Every row belongs to one group in each of 4 separate groupings. Each group adds its own fixed numbers to the row, and there is some noise. The rows also spread widely along 15 directions, which tell nothing about the answers.
(in the rows, 128 means zero)
Known rows, each followed by its group in each grouping:
[124 142 108 158 121 140 118 161 143 122 144  94 147 148 110  87 111 126
 145 119 106 103 138 141 125  94 126 111 151 149 149 141 126  69 161 167
 126 134 151 121 125 144 119 121 143 153 152 167 146 116]  K38 (2) vomi W
[119 111 137 104 127 123 131  92 132 137 112 158 113 112 132 129 137 141
 149 161 155 114 125 129 124 143 133 144 121 132 111 105 124 133 121 126
 150 103 111 132 162 159 125 124 119 123 120 122 116 144]  K314 (4) vomi E
[112  92 146 127 134 137 140 111 155 118 125 167 132 108 142 138 128 147
 139 152 167 124 122 116 118 146 133  98 109 149 114 119 125 159 131 132
 164 105 111 114 133 145 144 126 142 117 139 134 146 169]  K38 (0) fuzo W
[ 97 152  97 134 105 150  98 152 138  73 127 110 134 122 150 101 119  98
 169 108 113 120 141 158 115 107 117  91 103 137 144 127 131  85 132 108
 119 161 149  98 121 146 108 117 153 141 141 142 131 117]  K343 (2) mis K
[139 142 127 133 116 149 112 128 117 143 157  99 108 170 111 119 100 108
 126  94 121 126 111 153 122 135 124 123 117 139 147 145 144 117 130 104
 116 121 120 159 136 136 137 131 107 117  78 122 146  91]  K343 (3) mis E
[131 127 133 146 112 115 109 131  93 131 110 127 142 141 174 123 128 128
 128 131 119 126 114 120 151 150 100 121 160 116  87 126 114 111 141 145
 109 143 158 120 125  97 120 124 117 148 161 112 108 116]  K314 (1) fuzo K
[108  91 124 120 148 105 126 123 137 105 125  92  93 140 117 148 130 132
 137 167 115 109 152 143 131 118 158 158 122 109  96  95 127 120 120 156
 141 119 130 140 119 100 118 125 123 122 112 145 117 141]  K343 (4) vomi K
[123  84 161 109 149  92 120  91 155 118 114 143 123 148 162 163 121 156
 157 178 175 104 112 116 126 157 134 127 121 110  84 115 103 168 135 134
 141 133 139 109 153 125 124 130 112 154 170 110 118 148]  K38 (3) mis E
[134 109 100 135 151 116 138 125 113 146 116 148 145 107 136  89 165 150
 123 148  96 135 140 114 120 113 130 128 162 148  93 123 122 116 146 200
 118 104 141 135 117 131 136 134 134 139 146 145 132 166]  K314 (0) mis W
[154 143 108 142  94 164 119 138  91 165 144 132  98 185 142 103 121 116
 119  98 115 122 128 141 133 162 114 154 167 118 133 119 152 109 126 123
 118 109 120 144 164 120 123 127  99 114 116 116 112  93]  K314 (1) vomi E
[138 123  89 138 146 117 110 116 145  80 127 136 127 125 141  90 165 113
 157 113 115 158 138 136 123 124 109 123 154 185  82 124 132  93 137 152
 115  98 121 117  92 151 118 120 151 119 127 129 134 156]  K38 (2) mis K
[100 110 122 121 117 145 144 129 113 127 132 143 126 151 143  96 111 158
 116 150 127  98 154 141 110 127 109 104 134 145 111 120 121 110 158 142
 181  94 166 126 149 138 122 135 152 115 129 161 151 122]  K314 (4) fuzo W
[141 177  81  98 125 150 109 147 101 139 160  93 112 109 122 127 152 119
 143 118  70 129 126 161  78 132 161 104 117 157 170 159 160 138 148 118
 138 154 131 142 132 147 134 108 163 165 102 159 117 117]  K343 (0) fuzo W
[126 122 146 174 124 125 125 144 135 127 138 112 122 145 121 125 135 109
 127 122 140 120 126 118 160 125 103 132 182 151 107 124 115  81 156 133
 144  94 124 107 114 108 130 103 124 141 173 139 112 124]  K314 (3) mis W
[103 113 141 138 126 107 137 113 106 131  98 120 113 110 136 135 146 131
 119 161 119 125 136 119 166 117 121 163 161 109  85  90 116  92 126 147
 130 113 134 130 130 102 121 117 107 120 153 123  98 119]  K343 (3) vomi K
[110 128 152 149 123 132  72 132 131 101 148  63  69 211 136 138 102  78
 160 101 151 113  92 170 157 179 109 120 140 118  98 118 121  92  99  81
 126 119 105 114 147  88 145  98 100 140 143 130 118  90]  K38 (4) fuzo E
[121 113 129 113 128 118 133 134 117 122 136 108  88 154 133 146 120 126
 120 141 113 104 151 140 124 125 129 147 125 105 120 110 126 134 124 108
 143 126 139 131 127 100 108 128 120 129 101 127 116 117]  K343 (2) mis W
[126 116 138 128 117  89 143  94 107 149  94 129 128 125 123 110 130 149
 113 159 112 125 143 123 164 104 107 183 167 119  83  90 113  68 129 159
 120  90 141 164 140 134 106 131  99 110 119 120 113 113]  K314 (2) mis W
[129 119 100 151 105 154 142 145  85 148 106 177 141 134 172  83 149 136
 109 122 105 125 153 109 139 131  98 133 174 117 102 106 129 105 140 171
 117 116 155 119 138 109 118 137 118 115 166 125 116 134]  K314 (1) mis K
[121 117 170 106 133 105 110  63 108 156  93 170 153  85 158 122 132 144
 154 147 166 142  59 113 136 161  98  94 113 151  82 143 107 154 119 124
 111 126 120 148 158 167 160 132 110 136 114  89 141 141]  K343 (0) fuzo K
[140 126 148 150 107 130 130 142 117 136 129 145 131 128 140 147 108 113
 114 108 134 112 126 106 151 124 113 139 121  98 144 121 120 141 119  95
 110 155 121 120 114 106  98 131  96 133 114  91 109 123]  K38 (4) vomi W
[ 99  77 114 136 124 139 136 102 120 116 100 163 130 119 171 108 146 158
 142 168 141 145 134 125 130 168 132 112 140 142  51  89 137 125 122 203
 148  79 121 135 143 115 161 131 135  92 172 146 136 178]  K343 (4) mis K
[135 122 151 163 115  99 109 117 129 124 116 109 175 126 151 137  91 144
 140 136 135 137  96 116 149 135 123 110 129 129  95 138 113 112 145 163
  96 147 140 144 111 119 127 131 113 146 146 106 135 127]  K314 (3) vomi W
[158 161 115 153 111 131 113 163 110 131 156  90 121 157 116 128 121  87
 114  83  89 113 135 131 147 104 111 150 160 130 155 146 130  84 154  96
 110 147 144 125  96 111  88 111 112 148 102 120  99  89]  K38 (3) fuzo E
[116 131 118 130 129 151 152 126 107 149 113 146 102  90 131 150 163 137
  93 143 111 153 139 123 135 136 174 151 114  90 159  90 147 175  87 141
 123 140  95 140 135  98 156 130 108 118 159 132 119 143]  K38 (4) fuzo E
[101  87 118 135 167 135 130 167 164  91 137 135 103 120  96  96 134  96
 141 122 126  79 167 126 127  59 124 127 103 113 154 112  97 115 111 111
 133 140 131  82  92 126  98 137 128 131  96 145 144 162]  K38 (2) vomi W
[165 161  93 112 139 125 121 139  70 138 143 138 116 148 163 112 143 124
  87  84  62 147 134 132 106 122 110 127 121 108 147 150 129 177 114  95
  76 181 157 135  98 103 103 155 119 148  82  88 137 105]  K38 (2) fuzo W
[132  92 134 129 128 125 131 112 147 117 119 154 149 107 170 168 116 155
 150 156 152 138 120 110 114 161 164 111  90 110 110 113 135 192 123 157
 119 156 118 134 128 119 137 136 118 134 158 109 126 171]  K38 (3) mis K
[131  99 122 122 157 120 123 132 115 147 138 121  96 188 139 113 114 144
 117 137 111 101 138 141 112 130 135 140 123  76 118 113 120 159 106 146
 105 143 147 133 150  99 123 155 100 142 114 120 146 121]  K314 (0) vomi W
[167 150 113 147  95 161 104 145 155 147 177 107 102 193 116 129  93  99
 166  87 139 106 133 162 110 148 139 144 132 125 177 120 163 112 134  95
 120 131  99 140 169 160 108 115 107 137 118 127 108  98]  K314 (3) mis W
[103 157 133 122 113 127 143 112 139 119 114 128 152  73 120 140 132 147
 131 156 134 133 131 130 121  93 142 121 114 150 162 128 134 117 160 124
 148 140 140 130 136 172 119 119 150 138 152 140 130 109]  K343 (3) vomi K
[142  95  98 136 146 133 112 161 157 117 134 137 119 123 141 133 144 107
 163 133 117  96 153 124 114 117 167 140 114  88 142 105 132 148 116 154
 105 164 119  95 115 117 105 128 115 156 136 131 100 182]  K314 (0) fuzo E
[138 151 138 147 117 108 115 137 126 113 131 114 156 140 129 116 106 104
 120  91 117 120 122 123 138  83  83 115 128 141 141 160 111  96 161  93
  94 155 166 125  94 141  86 137 121 143  87  96 139  92]  K343 (0) mis K

New rows. What belongs after each?
[121 106 150 144 154 120 116 115 146 133 124 132 135 130 131 118 129 127
 145 133 155 130  98 126 134 132 123 103 123 138 114 133 113 141 125 148
 116 127 122 125 130 136 156 133 121 144 143 129 155 146]  K314 (0) fuzo K
[151 130 156 126 114 128 119 105 133 125 147 154 141 116 125 139 112 108
 140  96 166 134  93 119 128 147  89 103 114 197 124 164 122 137 155  66
 147 105 111 140 106 169 116 120 139 117  51  94 135 131]  K314 (4) fuzo K
[117 164 107 130 114 151 136 144  87 139 133 130 115 129 144 108 150 131
  97 117  90 126 143 139 122 123 113 121 152 133 149 128 134 119 139 117
 144 130 149 118 135 117 125 120 143 141 156 148 121 102]  K38 (4) fuzo W
[156 118 157 147 118  74 132  91 174 137 109 136 160 138 139 157 116 162
 144 167 163 121 126 110 145 123 134 165 160 122 107 109 124 112 162 161
 115 125 131 132 146 163  92 125 112 153 172 102 109 129]  K314 (0) vomi W
[121  95 131 126 148 115 122 107 139 124 126 139 115 144 129 106 126 133
 143 140 137 112 130 135 133 126 115 132 134 133  92 107 113 112 120 141
 133 103 129 128 134 140 123 131 115 117 122 128 138 140]  K38 (3) fuzo W
[125 121 104 113 151 135 121 134 128 136 130 127 113 117 115 106 150 130
 145 146 112 108 134 138 106 116 155 134 123 126 144 125 128 133 125 156
 127 133 127 126 139 141 132 131 128 148 125 148 130 144]  K314 (1) vomi E
[124 143  95 120  97 153 131 130  93 113 130 140 132 120 169 121 131 138
 119 126 101 143 142 138 106 151 119 105 134 159 108 131 150 120 157 126
 155 115 150 136 127 128 119 119 160 112 113 135 121 120]  K314 (0) fuzo K
[138 131 126 113 111 127 116 129 101 167 118 135 125  98 129 120 140 110
 160 134 112  98 117 124 140 122 121 148 143 120 130 121 126 103 130 128
 119 145 129 140 148 147 113 112 107 149 106 121  87 130]  K343 (2) fuzo K
[103 122 147 136 119 117 145 125 111  92 124 119 122 125 139 153 118 134
  86 134 123 139 142 121 142 124 109 119 120 144 101 124 114 123 140  97
 158 106 141 130  88  89 116 125 141 105 112 123 139 117]  K38 (4) mis W
[155 170  64 134 123 153 117 132 151 120 145 132  97 126 105  87 180 102
 154 103  98 137 166 158 112 107 146 170 164 151 169  98 168  77 119 134
 117 109  89 119 144 182 101 107 135 124 144 147  99 125]  K38 (1) vomi W
[132 145 127 129 113 146 122 113 115 149 133 148 123 144 149 111 131 137
 136 118 139 133 114 137 118 157 118 111 135 135 136 126 137 142 123 122
 126 123 117 130 167 145 144 128 121 138 162 125 133 119]  K38 (4) mis W
[142 116 132 125 117 135 127 134 108 146 145 139 111 135 145 145 127 123
 131 127 126 107 127 120 128 152 119 129 140 130 117 128 128 142 141 105
 150 125 128 125 129 113 115 115 121 136 115 120 100 132]  K38 (3) fuzo W
[114 138 137 147 130 138 106 139 150 124 136  91 102 178 135 133 134 124
 148 143 149 106 116 149 132 151 136 121 164 122 137 123 128 110 143 139
 147 130 133  95 165 120 145 101 131 172 222 163 121 102]  K38 (1) fuzo E
[140 126 168 134 118 146 125 132 105 187 139 140 132 161 145 144  87 140
 117 120 153 100  83 114 127 148 125 109 107  83 166 153 121 195 127 108
 102 176 140 136 166 116 145 151  83 162 131  94 143  99]  K343 (3) vomi E
[ 94 135 130 124 117 134 103 115 120 101 117 117 122 140 141 103 114 117
 145 125 131 119 118 154 134 130 108 106 116 136 113 122 115  89 118 110
 132 125 139 121 142 140 128 122 126 122 129 134 143 107]  K38 (4) fuzo E
[ 94 107 136 139 106 176 131 143 126  92 132 158 112 108 143 132 113 103
 133 111 157 124 132 124 130 143 113  96  91 141 129 115 128 138 113  82
 162 116 105 107 115 114 131 121 135  90 103 123 134 146]  K38 (4) vomi K
[103 100 105 148 168 121 132 136 118  93 107 163  99  97 148  95 202 102
 111 126 106 144 159 118 149 106 102 133 156 129  85  93 110 119  98 140
 122 106 118  75  81  93 128 127 135 115 157 127 117 175]  K343 (4) fuzo W
[107 114 139 128 134 106 121 137 110 109 111 111 139 106 142 135 116 125
 128 138 115 121 123 121 140 107 120 113 102 111 111 128  99 131 128 129
 111 160 155 129  97  97 119 136 122 145 113 118 133 133]  K314 (2) mis K
[146 120 124 147 109 118 119 121 148 120 132 115 141 155 140 131 102 134
 146 128 134 133 130 140 133 133 136 138 133 135 117 116 141 108 142 155
 113 129 131 150 128 144 114 129 124 124 124 124 132 125]  K314 (2) fuzo K
[135 108 128 104 134  99 109 115 163 122 137  91 116 158 119 148 102 145
 169 168 130  81 139 152 109 128 164 149 112 107 129 109 126 117 135 145
 140 143 138 144 155 151 100 121 121 155 125 147 115 126]  K38 (1) fuzo W
[118 150 155 109 156  99  84  93 111  97 129  96 120 119 128 137 110 105
 130  98 129 163  70 154 126 139 110  87  62 144 124 159 103 158  86  55
  88 158 115 150  96 127 149 139 122 135  55  85 172 104]  K314 (1) fuzo W
[116 108 152 124 137  97 130  86 111 121 100 153 134 130 161 125 123 148
 107 140 136 147 115 118 141 134  97 120 120 121  77 116 109 141 114 125
 107 116 138 141 124 119 129 150 109 108 115  89 150 127]  K343 (0) mis W
[118 122 125 151 119 121 134 120 155  81 110 138 129 126 149 141 122 129
 123 128 138 151 151 128 144 110 132 143 112 108 128  92 132 126 110 123
 107 142 122 115 109 122 101 137 121 110 147 104 135 127]  K38 (2) vomi K
[121 145 130 135 100 177 159 129  70 176 133 147  91 124 118 113 141 126
  82 108 117 148 123 125 148 144 107 148 158 145 138 115 147 124 119 109
 154  82 103 163 151 111 157 122 112  85 103 130 131  97]  K38 (2) vomi K
[113 140 152 137 108 110 135 108 143 106 109 123 122 129 146 165 122 138
 124 151 148 128 137 125 145 121 128 151 137 111 124 100 127 116 137 108
 138 135 133 116 144 128 100 115 121 134 169 114 108 100]  K38 (0) vomi K
[147 152 125 119 129 122 116 120 124 129 145 116 129 124 125 130 131 125
 140 114 121 140 107 134 113 136 122 111 125 165 137 155 130 137 143 109
 123 133 123 140 119 147 129 119 139 151 109 122 135 122]  K38 (2) mis W
[118 149 102 154 105 145 114 154 139  85 135 116 129 128 133 110 134  99
 137 101 111 129 154 142 130 107 113 118 139 147 140 121 136  75 142 112
 130 127 130 101 105 132 102 112 148 124 142 137 120 119]  K343 (1) mis W
[140 175 115 132 102 157 132 125 110 151 124 178 161 107 164 101 148 139
 128 105 127 138 114 116 105 129 103  91 143 156 164 155 139 146 161 119
 119 150 145 112 154 172 125 130 142 156 172 117 133 112]  K38 (0) mis K
[141 128  82 135 147 151 102 138 137 112 134 167 109 145 173  97 169 111
 161 103 116 135 140 138  99 146 132 112 131 108 131 108 140 161  95 135
  89 155 110  81 142 127 128 131 124 153 182 116 119 163]  K38 (0) mis W
[144 150 136 143 105 103 119 109 127 158 124 100 147 152 135 131 113 158
 138 153 126 122 113 136 135 140 137 142 166 131 121 127 133  97 159 170
 120 129 141 153 163 147 124 118 121 164 177 136 116  99]  K314 (4) vomi W
[138  90 106 119 125 158 126 147 123 122 142 162  81 143 146 129 135  99
 147 117 127  92 158 122 117 142 128 152 123 104 116  97 139 144 108  99
 140 121 108 110 134 113  95 124 106 108  78 109  91 157]  K38 (0) vomi K
[116 166 158 136  98 153 136 139 110 161 139 108 124 118 101 147 103 117
 104 113 137 116 109 135 139 116 131 124 108 121 199 143 131 129 135  79
 140 147 123 146 143 135 137 120 115 141 113 131 133  83]  K314 (4) fuzo E
[133 145 138 115 143  97 120  89 148 111 122 141 121 125 146 136 148 139
 139 138 147 147 121 139 120 131 116 130 132 145 126 123 122 145 130 101
 126 131 126 113 134 163 117 127 142 151 154 108 132 121]  K314 (2) fuzo W
[143 178 120 118  75 129 132 101  95 149 124  99 103 163 119 131  97 127
  99 108 100 147 142 162 143 123 126 188 131 107 152 100 156  81 113  92
 104 118 125 192 162 145  99 131  90  94  78 103 119  49]  K314 (2) mis E
[111  66 170 120 140 104 137 133 145 121 133 112 104 163 135 174  91 145
 126 173 152  68 141 119 132 131 138 133 112  90  99 111 102 150 139 120
 168 129 150 120 129  88 106 128 113 138 115 132 123 139]  K38 (0) fuzo W
[151 112 182 159  90 126 124  98 154 171 133 133 161 170 134 146  63 156
 144 134 188 118  82 122 144 168 125 117 127 131 126 136 137 136 146 150
 118 119 113 168 170 159 141 137  95 127 136 105 149 115]  K343 (4) vomi W
[ 73 128 137 123 112 131 142 126 131 109 105 109 131 102 111 126  94 134
 122 152 120 104 155 146 136  70 140 132  82  95 156  96 120  92 121 119
 135 148 154 142 138 139 112 138 117 109 117 143 145  98]  K343 (3) mis K
[157 125 121 146  93 122 132 131 129 126 130 129 146 148 158 158 104 139
 117 129 122 130 143 123 133 142 145 148 130 111 128 119 145 135 149 144
 115 143 138 143 115 117  95 133 117 127 125 107 110 128]  K314 (4) fuzo E
[119 138 122 140 107 130 136 138 124 130 120 122 136 125 138 131 134 138
 125 143 117 113 149 125 134 113 136 140 147 118 139 110 132 105 150 148
 134 138 146 126 138 124 110 118 127 146 174 145 108 117]  K38 (4) mis K
[141 144 119 148 117 118 135 133 125 115 123 139 152 127 130 101 126 117
 111  98 112 135 147 120 142  80  94 137 139 140 139 132 118  95 149 119
  97 138 153 128  94 144  88 142 125 125 103 104 138 111]  K314 (2) mis K
[117 124 130 135 120 153 129 138 132 123 127 143 124 115 134 132 131 121
 129 130 141 122 127 127 127 134 136 116 114 127 150 122 130 138 126 117
 142 130 118 114 130 128 134 123 130 128 138 132 129 138]  K314 (1) fuzo E
[123  89 118  91 160 124 105  96 116 119 134 143  81 141 152 129 144 126
 158 139 131 130 115 148 100 178 138 114  93 125  83 111 130 182  82 121
 127 116  99 135 141 118 154 136 120 121  93 116 133 167]  K343 (4) mis W
[ 81  92 138 148 118 148 125 146 136  90 132  97 119 198 151 117  62 149
 124 143 145 102 141 154 122 135 125  95 101 102 109 112 119 118 132 144
 150 127 166 125 143  92 132 148 130 107 140 151 179 100]  K314 (1) vomi K
[101 136 136 141 140 154 114 156 110 126 137 117 126 160 120  77 106 108
 115  94 125 103 112 141 124 100  94  81 108 128 159 158  99 120 128 103
 115 146 160 110 124 119 144 147 122 143 116 135 179  97]  K314 (1) mis E
[123 117 140 155 134 125 130 119 141 122 130 129 127 157 128 111 118 134
 114 121 138 132 127 134 142 122 114 122 136 133 123 116 120 116 123 140
 121 115 127 130 124 130 132 137 119 119 145 129 157 122]  K38 (4) fuzo W
[104  97 112 127 111 128 125 155 108  75 112 126  94 124 174 166 130 104
 120 144 103 108 172 122 135 131 135 150 118  74  91  88 127 129 114 101
 139 145 139  91  98  59  81 118 119 112 110 107  79 144]  K343 (0) vomi E
[139 112 138 154 128 129 136 136 140 155 122 143 145 116 124 124 139 128
 136 135 138 111 125 103 144 112 131 138 155 127 131 121 125 116 146 164
 120 128 123 129 133 133 126 122 109 145 157 130 115 147]  K38 (0) mis K
[110 105 163 141 150 115 142 113 104 146 109 150 131 103 135 130 131 142
  96 141 139 138 106 103 151 122 110 121 123 114 107 120  98 156 112 129
 118 125 126 131 116 100 148 145 104 124 130 104 147 136]  K314 (3) vomi W
[140 139 155 131 111 140 139 156 100 151 151 118 116 121 137 190 120 116
 105 119 129 110 117 103 133 140 128 127 128 118 158 149 126 173 157  77
 151 160 136 125 112  83 118 110 118 160 123 112  95 110]  K38 (3) mis K
[142 116 151 116 126 105 102 125 157 129 150  74 114 166 125 179  87 131
 172 150 149  93 106 147 120 151 160 132 107 114 136 133 130 144 142 121
 135 162 132 146 146 128 120 114 119 173 124 134 117 116]  K38 (2) fuzo K
[154 133 109 126 123 146 121 145 149 113 158 152 130 147 154 134 122 126
 145 106 135 116 138 130  92 138 126 101 114 142 162 148 139 171 149  99
 133 156 133  98 120 149 103 130 150 153 127 119 131 140]  K38 (2) fuzo W
[136 159 142 119  89 133 133 137  81 167 126 120 133  87 155 186 138 136
 119 147 113 122 109 112 131 157 145 129 138 120 148 140 141 158 159 115
 149 166 136 140 137 104 127 101 131 171 152 125  74 114]  K343 (4) fuzo K
[147 134 124 153 133 127 143 122 129 171 127 134 119 151 118 117 145 138
 104 130 120 131 138 126 146 112 141 172 166 100 153 101 137 123 127 160
 102 125 124 138 150 133 129 137  94 136 170 126 123 111]  K314 (3) fuzo E
[100  95 171 110 126 134 121 112 129 156  99 169 139  50 120 136 120 124
 173 162 171  87  89 101 143 131 135 113  81 106 134 115  97 145  93 117
 133 148  94 128 156 147 144 119  96 139 117 114 114 172]  K38 (1) vomi W
[153 101  95 150 159 162 153 142 165 126 162 155 106 173 134 129 145 146
 108 115 135 147 159 132  91 140 173 125 114 120 166 111 165 216 118 168
 120 132 103 123 125 118 147 157 132 124 161 136 166 164]  K38 (4) mis K
[135 132 157 139 116 124 120 136 115 159 119 150 147  96 116 113 128  96
 146 114 143  90 105  98 158  99  90 131 144 133 139 143  95  94 147  98
 115 136 135 113 128 149 108 116  97 152 112 105  99 127]  K314 (3) mis E
[115 106 130 143 138 138 118 139 145 113 134 113 143 101 113 116 128 120
 153 134 142 133 106 125 126 133 139  89 117 179 113 151 120 117 147 158
 144 105 114 131  99 131 163 116 149 132 118 154 153 167]  K314 (2) mis E
[155 106 107 138  92 151 136 146  87 174 124 164 106 174 169 102 139 128
 125 128 109  91 152 113 148 158 101 171 204 103  91  99 136  95 144 157
 135 102 147 122 163 107 101 120  96 122 147 123  77 125]  K38 (2) fuzo E
[ 90 127 138 136 127 120 117 128 123 111 111 113 129 120 121 101 116 119
 140 136 126 106 130 138 145  93 110 122 120 121 121 117 103  82 127 125
 125 135 150 121 130 133 114 128 122 133 126 136 137 112]  K314 (4) vomi K
